All groups share one centre, and each spreads out both ways along 11 directions, with some noise.
Some rows, each with its group after it:
[-29   8 -26   4  12  11   1  -7   1 -15  -6   0  -3  -8  -1 -28  19  17
  13  13 -11] : (0)
[ -8  12  -3  21   6 -13 -25   8 -15  13   3 -17  14   3  24 -12  -1 -13
   7  11  -7] : (2)
[  9  11 -10  -2  -8   8 -28  25 -10  32  -3  35  19   8 -33  19   8  32
   3  20 -24] : (0)
[ -2  -4  28  19  23   7   0  -3  11  10 -10   3   3  32   2   1  10  -1
   5   8  -5] : (3)
[ -7  13   2  12   3 -12  10   4  18  13 -15 -18   6  19   4 -15  11 -19
   4  11 -26] : (1)
[ -7 -11  -4  -1  15   1   1  -8 -14   4  -8 -22  -1 -19 -21  31 -11  -2
   5   4  20] : (4)
[ -9   2  21  30  20   4 -20  -8 -12  -3   7  -4  10  20  20 -22  -4   9
   3   6  23] : (2)
[-31 -17  16 -10 -24   2   7 -23  13  10  10  -2   1  -6 -24  -6  -3  11
  -7  19   9] : (0)
[ 47   2 -11   3  11   3  -6  -4  12   6 -41  26   6  12 -15  29  -7  12
 -14 -20   1] : (4)
[-27 -11  19 -12  17   1   3  35 -22 -15   4  10  -5  11   5 -29  19  23
  14 -22  -5] : (4)
[ -6 -10   9  -2 -26  10  -4  -4   9   4  22  12  -4   6  -4  -5  -1  12
 -20  -1   1] : (2)
[ 10   6  13  -4  -4   1   4 -21  25   7  12  22 -19   2   4  15   2  10
   6  -2  11] : (1)
[ 23 -12  -3  -8   8  -2 -11   9   6  -6 -15  14   6   2  11  -9   0  22
  13  -5   5] : (0)
[ 17   2  22  13  -4  -4   6  -3 -15  -5   0  21   3   1   8  15   2  -4
 -18 -14  -2] : (1)
[ -6   7  27  18  -8  29  -3   6  14   9  27  -3 -12  25  -8  -6 -20  18
   9  14  14] : (1)
[ 21 -20  -8  17  15  10 -21  17   1   5 -14 -15  12  17  12   7   2  -7
  -9  -8 -16] : (1)
[ 11 -20   7   1  -2  -8 -44  33 -34  -4   4  14  26  10  42 -31 -15   5
   1  -2   0] : (4)
[-12 -11  13  10 -10   4  -3  -8  13   2  14   0  -7  17   2  -6   5  -4
 -23 -14   3] : (1)
[  4 -22  15   0  -4   8  -9   5 -15  -6  20   4  -1  -5  14  15  -2   0
 -13 -10   7] : (1)
[-12  -6  18   5  12  -9   3  10 -20  -8  -9  -4   8   3  26 -21   4 -11
  13   9  -9] : (4)
[ -6   5  -1  -5 -11  17  13 -26   8 -15   5  35 -11  -4 -27  -3  -6  36
 -16  -5  26] : (2)
[ 11  11 -31   1  27  -6   1  -9  -1 -15 -28   4   5  -2  18  -7   5 -24
  10  10  -8] : (3)
[-17  -6  -5 -24  -1 -11  -6   2   3   4  -4   6 -18 -19  -3  -4  10  41
  22 -20  13] : (0)
[ -9  20 -16   7  -3   5 -12 -10 -13   5   4  29  15   0 -18  -1   6  13
 -11  21  -4] : (0)
[ 13   6  12   3   7  17   6 -15   5  -7   7  29  10  13 -13  -6  -3   9
   9  32   7] : (3)
[ 49   1 -23  -5  11   2 -29  15 -15   0 -13  14  16 -12   8  24 -12  12
  13  -1   8] : (1)
[ -8   4 -33   4 -13   2 -10   5  -9 -16  11 -20  -7 -21  28 -12 -19 -17
 -11  -7  -1] : (3)
[ -1   0   1  -4  -7  -1  -2  17 -10   3   9  -1   0   0   3   0   1  -4
  -3  -7 -10] : (1)
[ 40 -10 -15   9 -15   6 -19  -7  -1 -15 -11  47  34   8   9 -14  12  17
 -30   5 -11] : (4)
[ 22  21  14  11 -31 -16  -1  -3  15  34  -8  -5  31  14 -34  -6  -9   6
  -3  24  -7] : (2)
[-12   4  11  24  10  -1   6  -9  12  -7   8  -9  10  29  17 -33  25 -23
 -13  12 -19] : (4)
[ -7   7   0 -11   8  -6  19  24 -18  -1  -2 -14 -11 -10   2  13   2 -20
  15  -6 -18] : (2)
[  9  25  12  13 -13  -6  -1  10   5  27   5 -18  18  20  -9  -8 -15 -22
  11  32 -14] : (2)
[ -8  19  11   0   0   4  11  22 -12  -9  -7  18 -11  -1  -4 -16   1  37
  14 -19  -2] : (4)
[  3   7 -25  18  23   4 -12   5  -1  -3 -39  -7  16  14  -7 -12  -5  -4
  -9   2  -5] : (0)
[ 18  10  14  10 -32   8  17  10  -9 -22  15 -15  11 -14   2 -32 -20  23
   6   7  16] : (3)
[ 11 -13  -3 -13  -7  -5 -31  37  -8  14   9   4  18  14   7 -13  -3   4
   5  -3 -12] : (4)
[  2 -15  11  -2 -15  -2   1 -21   5 -11 -12  45  11   6  -1 -14  14  24
 -27  -6   1] : (2)
[  0 -24  31 -18  17  -3   1  -1   0  -1   7  -7  15   9  -4 -19   5  10
  35  24  22] : (3)
[ -3 -14  -5   9 -13   0  23 -26   1 -20 -24   8  23  -8  -3 -16   9 -11
 -27  22 -19] : (0)
[-14  -1  20   9   8  -8  11  12   1  -3 -19 -11   4   7  10 -24  14   9
  15   1 -13] : (3)
[ 23  23  -6  10   8   4  -8  20  -7   7 -15  13   5  21  -7   5 -13   2
  -5 -14  -3] : (2)
[ 19  -2  14  15 -12  -7  -1  41 -16  -4 -23  -1  20   8  13 -21  -3  19
  -6 -20 -22] : (3)
[  2  11  14  14   5 -11  11   9 -17  18   6 -26   9   1 -14  30  13 -34
 -10   2 -18] : (4)
[ -9 -26   8  -5 -25   6   4 -26 -14 -21   4  27  21 -19 -10 -16   3  27
 -20  21  16] : (1)
[-11 -12  -7 -17 -11 -15 -18  11   1  14  -6  12   8   8 -10  -7  10  13
 -20 -23 -10] : (2)
[-12 -12  24  -8 -32  -1   1   8  -6  13  21  12  18   2 -15 -10   6  13
  -1  21 -12] : (3)
[ 30  10 -30  11  -8  16  -7  -4  13 -10  -5   9  17   2  -3 -12   3  18
  -4  12  -8] : (0)
[ 17   6 -15   3 -13  -8  -5  27 -17   8 -22  18  29  -7  -8   8  19   5
  -7  11 -44] : (0)
[  0   7  16   4   8   5  13  17  -8 -16 -16  21  11  15   5 -32   6  19
  17  13 -14] : (3)
[-22  17  11  20   0   7  11  -7  15   7   6 -10 -14  11  -8  -7   2  12
   2   2   0] : (3)
[ 22  -6   3  -8 -34  11  14  -2  17   0  -3  30   3   6 -14   7  -2   7
 -26   1 -17] : (2)
[ 20  21 -27  -5   3  -6 -20   2   3  -2  -1   4  15  15   0 -25 -15  -1
   5   2  14] : (1)
[ -9   2  36  -2 -18  -9  23   4 -10   3   6   9   5   5   1  -4   1 -16
   0  18 -15] : (2)
[-16  22  -5   1  -9 -22  13   5  18  14 -16  -9   4  12  -7 -20  15 -12
  -6  -4 -26] : (1)
[ -9   1   6   1 -21  -8   1  -3 -23   9  15  -5   6 -23 -15  22   6   0
 -14   1   1] : (4)
[ -3  13  -5  18  18  -5 -35  23 -11  17   6 -26  11  22  10 -13 -11  -6
  10  -1   6] : (2)
[  5  18   5  20   1   2 -11  11  17  23 -13  -6   4  28 -10  -5  -7  10
   2  -1  -4] : (1)
[ 16 -32  16  -9  29 -20  -5 -14   1  -5 -53  17  20  18  11 -11  -4 -12
  -2  -3  13] : (0)
[ -2  27  33  25 -12   1  22  -2  -6  -1   3   8 -10   3   6   2 -12   3
  -1  -1  -1] : (4)
[ 22  40  -3  -4   0 -20  16   7 -31   0  -7  11   5 -23  -7  18  -5 -15
  11  -1   3] : (3)
[  3   3  -5  -9   6  25 -28 -10   3  18  29  40   0  26 -21  24 -12   2
  -5  24  13] : (3)
[ 20  11  -6  12   3   0  -2  19 -14   4   0   3  18   4 -12  10  17  -2
 -13  -4 -20] : (4)
[ 22   0 -24  15  -5  11 -18   5 -12 -23   2 -13  20   9  11 -26 -29 -10
 -21  -6  19] : (0)
[ -2  -4  -1 -19   3 -22 -23   2   6  26  -5  -2   4  -1  -8   2   2  12
  19   2  10] : (0)

New rows, each followed by its group:
[ -2  18  11  10  11 -19   8   9 -35  -9  -5  16  18   2  22  -6  17 -29
  -3   8 -22] : (0)
[-29  13 -19  12 -14   9 -11  15   7   8   3  -5  -2  12   3 -21   0   2
  -7   9 -30] : (3)
[ 21  -2  -2  17 -13 -10  14  -7  26  16 -24 -29  21   4  -1   1   4 -27
  -3  25 -31] : (0)
[-12   9  13  13  -2   9  12  -6  -4   1  19 -13  -5   3 -13   7  -1  -3
  -2   8   6] : (4)
[ -4  -1   6  23  17 -10   2  -3  16  16 -26 -21   4  19   6   1  17 -11
  -2  -1 -18] : (3)
[ 31   2  11  -1   9  14  21  13   5  -5 -12  27   0  15 -26  23  12  12
  -6 -10 -12] : (4)
[ 48 -16  23  -1 -12  -4   1  14 -23 -16 -13  24  24  -4   4  -2 -10  21
  -8 -12   9] : (3)
[ 12   4  18  13 -13 -13 -13  -9   6  34   0   2  -7  -9 -12  44   0  19
  -5 -12   6] : (1)
[ 22   5  10  11  -4  17  -9  24 -10   4  10  -2   4  10  11   3 -24  -4
   9   9  -3] : (2)
[-10  23  -3  14   7  23 -22  10 -18 -11  33   4 -13  10   2 -11 -25  21
  -3 -17  35] : (0)
[-15 -12  20 -10   2 -43 -15  14 -19  21 -21  -6  24   3   9 -13  13 -14
   4  -3 -10] : (1)
[ 12  -3  20  -3   1  -3 -31   8  -8  29   8  23  13  22 -21  14 -16  11
   0   2  22] : (0)
[ 25  -3 -24  10   2  -4  -6  -7   7   1 -29   1  19 -11  -3  10  10   5
  -2  12 -17] : (1)
[ 28 -10  14  18 -36   1   5  10  10  18  -3 -27  21   7  -8  10 -18 -22
 -20  10 -18] : (0)
[ 13  19  -3  11   3  -1  -1 -23  13  -1   4   3   3   6   4  -6   0  -1
   4  11  14] : (0)
[ 12   2  24   3  -8 -17  -2  15 -33   1  -9   3  27 -22  19  -5 -11   7
  29  33  -2] : (2)
[ -3  -1  26  18 -28  -9  19   9 -44  -6   5   9  11 -20  -8  22   6  -7
 -39 -15 -14] : (1)
[  6   4  14  16  11  20   1  -4  -7 -15 -11  13  -7   5   9  -6 -28  25
   8  -3  27] : (4)
[-20 -24 -15  -4 -11   2 -29  26  -2   9   2 -10   8   5  15 -24  -1   3
  -3   2 -23] : (3)
[  5   4  12   4  -5   9 -17  18  -1  12  12  13   5  32   0  -7 -17   4
  -9  -6   2] : (2)
[ -7   7  15  19 -18  -6   4 -12  -7  -3  15   4   8   1   8  -8   7  -6
 -19   8  -4] : (4)
[-15 -22  33  -8  13   5  -2   2  -1  -8  -1  13 -13  18  14 -11 -12  11
   5 -14  20] : (4)
[ 49  -7 -14   3 -20  11 -11  11   4 -16 -14   1  33  -2 -10 -28 -17  42
   1   3  15] : (3)
[ 12  -6 -11  -6   2   2  -9  20 -21   3   0  -8  20 -11 -12   9   6   1
   9  14  -9] : (4)
[  8  -4  -3  -3 -23   3 -20  -4   1  24  16  22  14   4 -21  23  -4   3
 -20  16  -4] : (3)
[ 13  10  -7  -3  -9 -16   0  17  -6  17 -12 -25  20 -10  -4  -1  -5 -15
  24  27 -20] : (2)
[-29   7   5   4   4   3   0  -4   6  13  11   4  -1  17   1  -1  10 -16
   1  27 -21] : (3)
[ 51   8  -7   9  -6   9 -14  -9  -4   5  -6  37  29  10 -14  26  -9  -5
 -20  19  -3] : (3)
[  4 -16 -24   2   3   8 -13  10   7   9  -6 -31  15 -14   1   3   4  -2
  20  32 -20] : (1)
[-21   1  11   8 -14  11  23 -11  11  -7  19 -14  -3   3   2 -20   4 -10
   1  27 -10] : (1)
[ 11  -4  17  18  -8   4   6   9 -14  -4  12 -22   0 -21  20  16   3  -3
  10   6  -8] : (2)
[-15  15 -11  -2  -1 -15  -7  27  -2   8  -6 -13   6   8   3 -30  15   8
  13  -6 -21] : (4)
[ 16  -5   4   3  12 -15 -10   9 -17   2 -36  25   3   3   4  18  -1   9
 -18 -36   4] : (4)
[ -8 -16  16  -5 -17  18  -8   8 -12 -10  22  12 -11   0  -4  -7 -28  30
 -16 -22  34] : (0)
[ 16  13 -13  16   2  14  -8  -2  11   7  -8  11   7  11 -13   3   0  19
   1  13  -5] : (0)
[ 30   1 -27  -4 -13   1 -28   9  21  23  -3  -1  17  15 -13   1  -4   2
  -6   8  -9] : (4)
[  4   0  31  -4 -11 -28   9  25 -18  21 -10 -23  25  -6  -2   1   5 -20
  17  18 -23] : (2)
[ -5   5 -25   4  24  -7  -6 -19  -8 -23 -26   4   5  -3   6 -24  -2   1
  -7 -13  18] : (0)
[ 22  17 -15  10   2  19 -24 -16  10  -2  17  23  10  16  -8  -9 -10  20
   0  15  22] : (0)
[  2 -23 -24 -11  21  -7 -27  16 -21   3 -11 -13  22  -3  -8   8  14  -3
  -3  -7  -3] : (4)
[ -3  -3  27   0   0 -33 -18  39 -51  18 -10  -9  31  -5   8   1  -4 -13
   9   0 -10] : (1)
[-26  -4  -1   7  -1 -15  -9   6 -14   1  12 -19  17   1  18 -30  17 -12
  -3   9 -14] : (4)
[ -9   4  10   9 -17 -21 -12   6  -9   4   1  12  13   9  25 -29  11   0
 -17  -9 -17] : (4)
[  2   8 -15  -6  15  11 -33  20 -10   6   4  -7   7   8 -20 -12 -25  34
  19  -2  32] : (2)
[  7  15  19  24  -7   3  12 -31  17   4   9   3  -3   8  -2   4  -1  -5
 -12  13   7] : (1)
[ 25   2 -13  10  11   8 -42  10  -4  -3 -15  29  19  28  14 -20 -17  20
  -7  -4   9] : (2)
[ 22  22 -18  15 -19  -7 -25  10   6   2 -19  25  17  13  17 -34  -7  25
  -6  -8 -13] : (4)
[ 11  -2  35  -3  -3 -17  11   5 -11   7  -1 -11   9  -8  -8   5   1   7
  13  -1  15] : (3)
[-30   8  -5   5   9  11  10 -12  -5 -12 -11  27  -5  -5 -12 -10  20  27
   0  10 -10] : (0)
[ 13  -4  -1   5 -28 -10  10  10  -5 -17 -13 -19  16 -24   6 -27  -5  22
  -2 -11   1] : (3)
[ 17  -2   9  10  -8  -3   9   5  -4  -7 -15   5  25   4   8 -15   6  -6
  -3  16 -17] : (3)
[-16  14  -1   5  -1   5  12   8 -11 -10   1 -19   2 -17   2 -25  -8  15
  33  29   3] : (4)
[ 12 -10  29 -12   5 -16 -18   1  -1  21   1  24  -9  -1  12  25   0  18
  19  -9  18] : (1)
[ 22   3   7   5  -2  -7 -12 -17   3   2  -2  25   6   5   3   6  -5  10
  -8  -6  21] : (1)
[ 13 -11 -33 -18 -32 -18 -29  -9  18  20 -10   9  24 -12 -10  -6  -2  11
 -12   9  -8] : (4)
[ -2 -30   3 -16  -1   1 -23  -4   3  -3  -2  16  10   5   4 -13   0  27
   3   4  16] : (1)
[  1 -33  33  11   1  22 -13   4 -21 -11  -1  15  21   7   3 -11 -17  35
   9  31  16] : (1)
[  5 -12  -8 -12  11 -21 -24  19 -36  -4 -21   8  23   1   6 -11 -14  -7
 -12 -17   9] : (0)
[  6   8  15   4 -11 -11   6  12 -15   4 -10  20   4   2   3  12   3  -6
 -16 -15 -18] : (2)
[ 26  12   2   5 -14  -1   8  11   8  14 -12   4   8   8 -23  13  -2  -4
 -10  -3 -17] : (2)
[ -7  30   8  17 -13 -12   8 -14   5   4   9  -6   7  16  -6 -22  -6 -17
 -15  10   5] : (1)
[  6 -16  11  -7 -20 -10 -15   7   4   1   5  32  17  21  25 -34  12   5
 -16   1 -18] : (4)
[  6  21 -18   4 -27   2   1  -4  -3  10  11  -9   9 -25 -31  15   5  11
 -11  13  -5] : (4)
[-12  17  -4  23 -18  -5   9  12  11   6 -15 -20   5   1  -1 -21   8  12
  -5  -1 -25] : (3)
[ 10  -2  -5  -9  14 -11   1   4   4  13 -38  -2  -2  -6 -18  23  -4   2
   6 -13   2] : (4)
[  3  -8  24 -10 -26   0  16 -14  10  -6   1  27   5  -4   9 -16   0   6
   3  23 -11] : (4)
[  7  -4  -9 -13   2  -3  -4   9  24  14 -10 -10   8  12  -8  -9   3  -7
  17  16 -15] : (4)
[ -6  10  -4  -2  13 -15 -35   7 -25   8 -12   1  21  -1 -13 -22 -13  38
  21   2  34] : (2)
